There are 8 hidden switches. A switch that is on adds its own fixed numbers to the row, and there is some noise. The rows also spread widely along 10 directions, which tell nothing about the answers.
In the rows, 128 means zero.
Known rows, each followed by its switches (1 for on, 0 for off):
[160 110 146 118 118 129 139 132 110 149 123 113 126 161 148 131 115 111
 142 146 147 111 129 128 160 116 177 110 120 152 110 140 131 160 113]
0 1 0 0 1 1 1 0
[143 142  99  93 157 101 137 145 142  92 172 113 109 129 188 180  96 127
 156 140 103 156 129 124 131 106 144  96 117 135 154 134 142 134  87]
1 1 0 1 0 0 0 0
[109 136 139 154 109 125 103 131 125 146 102 142 138 116 138 116 125  89
 129 140 147  97 148 146 132 183 128 111 155 125 136 123 116 109 154]
0 0 0 0 1 0 1 0
[128 119 148 142 137 123 135 131 165 124 128 128 141 153 162 127  98 154
 163 143 100 156 120 167 122 111 106 134 146 120  96 165 128 120 140]
0 1 0 1 0 1 1 1
[165 137 124  94 141 149 149 130 129 119 154  69 107 146 138 147  83 156
 116 137 141 141 110 146 135  83 150 148 125 139 120 134 123 154  78]
1 1 0 1 0 1 0 1
[168 129 142 100 155 123 138 112 154 137 150 145 135 158 132 140 136 157
 145 132 126 109 153 134 147 115 154 133 133 106 125 113 138 173 120]
1 1 1 0 0 0 1 0
[162  65  91 126 144 130 208 132  70 125 127 108 124 150 114 145 113 109
 127 123 146 114  97 101 185 108 116  83 100 180 106 170 148 186 127]
1 0 1 0 0 0 1 0
[132 144 155 128 136 136 118 116 146 143 120 136 144 141  99 127 114 138
 127 127 133 101 158 105 135 137 114 132 129 124 124 119 140 155 155]
1 0 1 1 1 1 1 0
[137 141 137 107 122 135 122 147 128 101 150  61 107 115 143 165  61  85
 137 148 138 128 137  80 106  84 111  76 115 182 142 149 139 147 130]
1 0 0 0 0 1 1 1
[115 121 112 155 159 129 135 123 141 135 119 178 150 138 144 124 136 149
 136 123 104 147 128 149 152 174  98 124 127 109 129 129 141 112 134]
0 1 1 1 0 0 1 1
[107 101 143 167  87 137 135 141  95 166  79 143 145 162 101  96  70 112
 101 161 203 126 151 135 142 127  90 120 131 146 115 172 153 153 114]
1 1 1 1 1 0 0 1
[172 127 145 101 149 117 146 111 150 149 145 144 132 174 145 130 134 172
 143 142 131 112 137 176 161 112 180 156 143 103  97 134 137 175 100]
1 1 1 1 1 0 1 0
[143 139 135 125 133 167 132 114 121 133 126 119 130 133 101 120 120 152
  96 134 148 122 121 139 138 128 138 138 131 119 123 135 131 138 116]
0 0 1 0 0 0 1 0
[146 101 131 128 131 144 139 139 143 149 115 118 141 187 141 108  82 181
 147 179 155 188 124 137 153 119 127 132 125  94 114 183 164 153 102]
1 1 1 0 1 1 1 1
[136 147 114 112 163 116 129 128 122 111 150 130 120 115 171 165 145 118
 139 119  74 126 112 119 139 121 158 100 109 160 118 118 136 124 117]
0 1 0 1 1 0 0 0
[153 168 148  95 133 145 108 133 131 121 164  50 101  90 148 155  82 103
 125 149 130  88 128 124 117 117 160 106 138 189 136  99 118 139 110]
0 1 0 1 0 0 1 1
[130 126 136 125 133 115 111 128 136 150 134 104 140 121 130 126 121 122
 141 142 117 102 135 114 141 151 124 108 136 166 124 112 134 147 145]
1 0 0 1 0 0 0 1
[126 173 141 108 110 118  99 131 144  99 152 135 113 133 166 159  94 109
 104 141 142 141 153 157  98  77 140 131 130 125 143 147 129 123  75]
1 0 0 1 0 0 0 1
[ 97 156 148 152 117 176  96 109 116 120 107 112 132  92 102 132 114 107
  83 129 123 123 120 111  88 118  85 114 124 151 116 142 124 101 138]
1 0 0 0 0 0 1 1
[123 141 128 132 121 107 123 136 135 106 137 140 123 129 154 145 102  85
 132 127 143 120 158 141 120 126 105 106 141 128 149 137 125 126 133]
0 0 0 0 0 0 1 1
[122 119 161 160  87  92 121 140 124 133 112 171 134 145 183 136 113  61
 151 126 140  89 151 200 129 135 150 112 156 148 106 150 101 112 135]
0 0 0 1 0 1 1 0
[140 120 137 128 138 142 152 100 112 135 127 156 139 146  93 133 141 140
  98 110 132 104 130 121 148 106 119 136 113 140 103 140 140 169 123]
1 0 1 1 0 0 1 0
[107 161  85 128 167 163 142 111 111  76 138 174 120 113 124 183 136 123
  84  74  94 166 121  87 123 119  85 125  74 107 164 122 128 102  94]
1 1 0 1 0 1 1 0

New rows, each followed by its switches (1 for on, 0 for off):
[141 143 161 109 130 148  97 111 153 147 142 116 144 145 117 123 112 167
 122 165 127 140 141 112 129 115 139 130 125 139 119 141 157 159 109]
1 0 1 1 0 0 1 1
[134 141 126 122 138 131 134 127 124 120 140 137 129 134 124 140 115 139
 112 127 131 129 138 124 140 120 129 122 118 134 137 130 143 143 111]
0 0 1 1 0 0 0 0
[150 112 126 125 156 120 153 138 124 134 131  95 128 126 141 143 105 117
 164 149 115 102 122 109 148 131 126  82 129 167 109 135 145 160 158]
1 1 1 0 1 0 1 0
[123 173 132 124 133 143 100 104 134 111 125 172 125 127 148 148 158 125
  96 114 118 129 138 162 114 131 152 150 133  82 132 125 113 100 101]
1 0 0 0 1 0 1 0
[129 128 133 143 146 120 138 127 132 118 124 147 134 133 149 140 131 111
 139 105 100 118 129 136 126 116 109 114 123 142 109 119 117 121 150]
0 1 0 0 0 1 0 1
[121 101  48 150 192 124 206 135  99 106 120 157 129 131 124 148 126 144
 120  89 107 150  98 125 175 163  68 116 104 107 138 139 141 128 136]
1 1 1 1 1 0 0 0
[119 134 123 137 139 137 126 128 130 134 123 114 132 123 135 127 105 127
 128 142 125 129 126 126 136 150 109 120 132 142 126 134 137 122 132]
0 1 0 1 1 0 1 1
[ 88 134 142 183 105 146  90 140 115 149  79 141 147 108 143 112 108  75
 126 145 139 124 135 127 123 192 101  90 132 147 134 126 119  81 157]
0 1 0 0 1 1 1 1
[146 106 127 135 117 198 148 123  70 155 102 100 131 146  87 106 110 161
  76 156 170 152  87 114 154 112 151 121  95 156 111 157 148 148  77]
0 1 1 0 0 0 0 0
[151 119 142 124 131 123 156 125 131 123 137 145 129 169 154 140 106 156
 130 142 128 142 117 184 129  66 148 137 132 127  87 175 139 150  88]
1 1 1 1 0 0 0 0
[115 113  85 143 143 143 148 140 100 106 121 133 128 121 141 150 102 115
 121 136 128 167 111 105 142 147 100  78 103 131 151 163 149 114 115]
1 0 1 0 0 0 1 0
[118 124 143 159 109 150 132 122 119 139  94 164 141 159 115 106 114 139
 101 145 164 140 131 168 135 127 119 143 139  96 109 175 138 122 120]
0 0 1 0 1 0 1 0
[126 120 122 149 135 119 157 132 125 126 114 182 138 170 147 126 115 148
 124 131 138 153 132 175 148 109 121 138 128  98 108 170 144 133 105]
0 1 1 1 1 0 0 0
[149 117  84 100 160 135 166 120 119 106 154 139 117 152 147 159 119 158
 119 124 122 169 112 124 157 111 133 130 104 103 142 149 145 149  73]
1 1 0 1 0 0 1 0
[120 156 177 150 117 189 103  89 142 161  91 168 156 153  48  91 131 188
  65 129 161 125 150 137 100 108  99 182 138  73 109 125 134 141 116]
1 1 1 0 0 0 0 0
[113 137 161 166 119 158 115 136 145 168  88  99 149 135  95  85  69 156
 124 157 159 119 133 149 124 160  89 146 158 126 109 130 131 123 159]
0 1 1 1 1 1 0 1
[165  87  89 134 155 140 203 127 125 144 120 104 127 161 108 103 106 186
 126 128 167 122  95 212 180 168 121 172 172  68 113 148 109 148 127]
1 0 1 0 0 0 1 0
[132 131 153 149 109 167 121 143 116 173  89  78 131 129  80  97  68 133
 113 157 192  98 142 123 133 162 120 128 150 131 134 114 124 145 142]
1 1 1 0 1 1 0 0
[171 142 155  91 156 128 127 105 156 138 154  93 128 143 133 128 144 168
 146 141 104 100 121 144 140 111 178 148 151 123  93 122 129 164 137]
0 0 0 0 1 0 1 0
[142 133 114 118 126 117 127 126 111 131 140 166 127 142 141 146 130  96
 105 114 164 105 160 139 164 152 144 119 116 133 158 113 131 151  95]
1 0 1 1 0 0 1 1
[122 117 147 154 132 159 123 128 119 162 104 126 149 128 104 114 110 134
 133 140 127 117 125 102 147 169 116 105 116 157 123 121 138 133 149]
0 1 1 1 0 1 1 0
[124 102 153 131 112 171 106 109  92 160 108 142 150 146 108 116 146 137
 111 160 122 151 114  60 143 113 146  88  79 175 107 155 166 152 104]
0 1 0 0 0 0 1 0
[ 91 148 108 167 132 153 113 123 112 104 105 187 140 112 143 142 138 112
  95 117 119 161 124 141 121 164  99 107 113 101 150 148 131  71 121]
0 0 1 0 0 0 1 0
[135 138 107 116 152 145 133 123 105 126 136 105 118 110 139 149 125 117
 111 126 121 121 110 120 148 145 135 115 113 156 128 120 129 129 105]
1 1 0 1 1 0 1 1
[103 125 109 156 131 111 144 136 125 105 112 141 126 122 147 145  98  92
 136 128 131 129 136 147 119 141  80 103 147 109 133 161 123 106 154]
1 0 0 0 1 0 1 0
[125 110  96 145 143 140 135 126 111 144 109 199 147 155 133 120 147 142
 116 127 147 158 139 126 175 188 130 118 106  85 166 124 144 124 100]
0 1 1 0 0 0 1 0
[138 132 106 119 156 160 132 123  91 114 135 152 128 128 154 162 159 134
 106 126  90 167  95  94 152 108 163  84  66 162 126 137 155 125  81]
0 1 1 0 0 0 0 0
[125 105 101 138 154 165 162 121 116 112 121 135 142 155 120 129 127 189
 108 142 102 203  80 114 141  92 107 120  93 118 101 193 167 127 104]
0 0 1 0 0 0 0 0
[128 151 125 103 127 131 117 120 122  92 157 149 118 136 145 167 117 112
 107 127 123 152 145  91 125  84 137 107  93 142 151 150 151 139  86]
0 0 0 1 0 0 1 0
[192 118 140  97 160  98 171 142 169 142 162  54 115 140 133 131  70 146
 186 149 150  60 148 172 147 136 141 131 190 122 120  99 113 187 164]
1 1 1 0 0 0 1 0
[140 109 125 134 172 148 164 115 136 142 130 115 145 130  96 123 122 175
 140 126  95 118 108 106 150 143  94 122 127 144 102 127 145 156 161]
0 1 1 1 0 0 1 0
[ 91 131 104 167 115 151 136 129 101 128  86 170 140 146 105 115 114 132
  82 112 159 160 126 140 142 159  89 149 118  89 144 150 127 100 115]
0 0 0 1 1 1 0 0
[126 112 137 125 141 143 132  92 111 138 123 183 151 149 105 138 166 143
 106 112 100 134 129  82 144 106 116 121  86 143 109 138 152 163 115]
1 1 0 1 0 0 1 0
[108 156 139 149 146 147 112 117 141 147 106 156 148 130  94 107 120 155
 100 123 138 121 155 123 133 162  88 148 135 105 137 104 140 128 140]
0 1 1 1 1 0 0 1
[163 124 119  95 170 121 158 113 130 129 146 113 124 150 116 144 137 154
 135 120 112 110 130 101 149 100 135 129 120 126 113 113 140 181 132]
1 1 0 0 1 0 0 0
[134 123 151 152 121 176 126 126 102 149 103  94 128 106 130 129 110 125
 115 156 127 112  86 163 120 131 148 104 135 166  83 150 118 111 119]
1 1 1 0 0 0 1 0
[183  95 158 109 109 126 139 130 117 163 128 136 134 189 166 126 118 133
 150 161 160 119 131 168 168 102 210 118 123 140  96 154 134 175  81]
1 1 1 0 0 1 1 0
[165 123  98 102 151 118 184 134 121 110 150 100 104 146 122 147  91 129
 123 112 163 107 134 150 146 103 120 140 142 105 145 118 115 165 109]
1 1 0 0 0 0 0 0
[152 124 154 115 138 125 132 125 139 146 148  82 128 121 139 134 107 129
 159 152 108  90 123 128 136 128 152 108 146 177 103 119 129 157 144]
0 1 0 1 0 0 1 0
[146 130 125 117 144 143 142 114 132 124 132 156 137 162 110 136 131 153
 114 115 138 141 144 113 148 121 122 138 111  94 139 133 140 154 115]
1 0 1 0 0 1 1 0
[143 125 125 123 126 120 149 117  92 125 136 169 123 136 131 153 141  78
 106  93 146  78 151 125 157 123 141 112 111 158 135 107 118 158 111]
0 1 0 1 0 0 1 0
[155 121 152 106 124 135 117 122 135 168 136 103 143 151 102 115 108 166
 132 163 146 113 144 102 154 130 151 122 128 149 124 124 154 180 116]
1 0 1 1 0 0 0 0
[105  92 159 170 101 168  93 112 105 195  76 157 171 133  95  81 151 135
 119 161 134 124 124 100 149 195 126 103 122 147 110 129 140 126 146]
0 1 0 0 0 0 1 0
[136 132 180 119 108 152  90 119 165 164 126 117 154 161 108 110  89 175
 142 182 143 148 153 101 126 120 139 129 129 124 123 152 161 160 117]
1 0 1 1 0 1 1 0
[163 108 155 129 114 160 147 122 128 170 106 129 143 190  85  88 102 180
 111 147 187 128 140 149 156 116 144 164 136  94 114 134 134 174 107]
0 1 1 0 0 1 0 0
[156 112 139 118 140 116 147 128 136 142 131  99 127 144 141 131 108 129
 158 151 129 102 129 143 139 118 141 116 151 138 100 141 130 162 143]
1 1 0 0 1 0 1 0
[182  89  92  97 160 140 183 145  96 142 150  50 114 141 136 139  93 148
 138 154 142 131  87 112 179 113 154  93 110 184 113 138 149 182 100]
1 1 1 0 0 0 0 1
[114 129 139 124 147 122 103 117 162 142 130 153 153 148 135 132 125 165
 158 160  94 164 148  80 131 135 106 109 118 114 128 146 169 148 138]
1 1 0 1 1 0 1 0
[161 115  93 113 131 111 191 142 119 122 138 124 114 177 106 121  68 140
 111 124 218 118 158 165 182 136 117 163 154  74 166 146 135 181  99]
0 0 1 1 1 0 1 0
[138 120 141 139 132 110 138 130 133 137 126 184 143 154 144 139 124 104
 146 111 134 102 167 128 158 149 126 110 120 131 140 111 132 151 136]
0 1 1 1 0 1 1 0
[138 121 108 121 116 106 144 156 117 118 140  96 113 129 151 146  70  93
 139 148 167 122 143 138 133 128 126  98 145 134 155 142 127 140 116]
1 0 0 0 0 0 0 0
[137 117 138 130 130 148 133 119 120 134 111 166 147 184 127 120 138 168
 114 142 127 179 121 112 151  86 146 129  91 116 102 174 165 149 104]
0 0 1 0 1 1 0 0
[131 114 126 149 112 137 155 145 109 137 107 130 127 160 136 115  77 138
 115 158 173 148 122 172 146 115 129 132 139 120 114 175 142 135  94]
0 1 1 1 1 0 0 0
[141 167 118  88 151 138 127 110 114  74 166 162 107 143 167 188 139 125
  97 115  95 168 128  98 125  44 161 116  71 135 133 155 158 140  55]
0 1 0 1 1 0 1 0
[108 141 165 144  99 135  85 116 128 148 111 156 145 126 136 124 132 118
 112 144 123 118 137 152 110 129 142 126 138 139 107 139 124 113 116]
1 0 0 1 0 0 0 0
[108 138 153 157 141 105 111 112 175 142 118 196 165 149 119 110 138 154
 137 118 111 119 171 150 124 144  76 145 152  97 118 122 139 132 171]
0 0 1 1 0 0 0 1
[140 137 149 123 136 131 119 127 145 143 126 126 141 152 146 130 120 160
 139 148 111 135 122 148 139 117 159 132 128 129  97 145 140 136 120]
1 0 1 1 1 1 0 0
[138 132  95 116 131 119 158 155 132 103 139 124 114 171 154 147  60 144
 126 145 169 180 136 147 150 105 128 131 122  89 155 175 150 143  78]
1 0 1 1 1 1 0 0
[135 132 149 134 121 160 112 121 120 151 103 130 142 154 121 116 128 155
 112 152 130 147 115 126 138 121 157 128 113 129 100 153 145 134 111]
1 0 1 0 1 1 0 0
[114 134 128 146 107 155 123 142 114 129 101 122 128 142 118 126  73 113
 110 152 179 148 145 117 133 141 110 108 124 114 150 161 143 125 119]
1 0 1 0 1 1 1 0
[127  85 119 158 137 121 164 132 109 163  96 146 152 158 110 107 112 146
 136 142 142 121 121 135 167 149 101 117 130 135 100 155 150 158 142]
1 1 1 1 1 0 0 0
[145  87  89 160 126 112 189 151  84 143 102 121 121 145 175 123 112 118
 128 135 156 111  75 252 181 163 165 135 162 132  84 170 100 110 103]
1 0 1 1 1 0 0 0
[154 122 107 106 151 151 154 119 103 109 140 122 118 153 158 150 136 149
 106 140 115 170  88 135 154  80 161 115  92 143  96 183 157 145  76]
1 0 1 0 1 0 1 1
[143 128 126 116 148 133 146 124 134 116 139  92 115 137 128 139  94 132
 131 141 134 126 129 121 126  98 105 124 137 131 116 146 137 153 130]
1 1 0 0 1 0 1 1
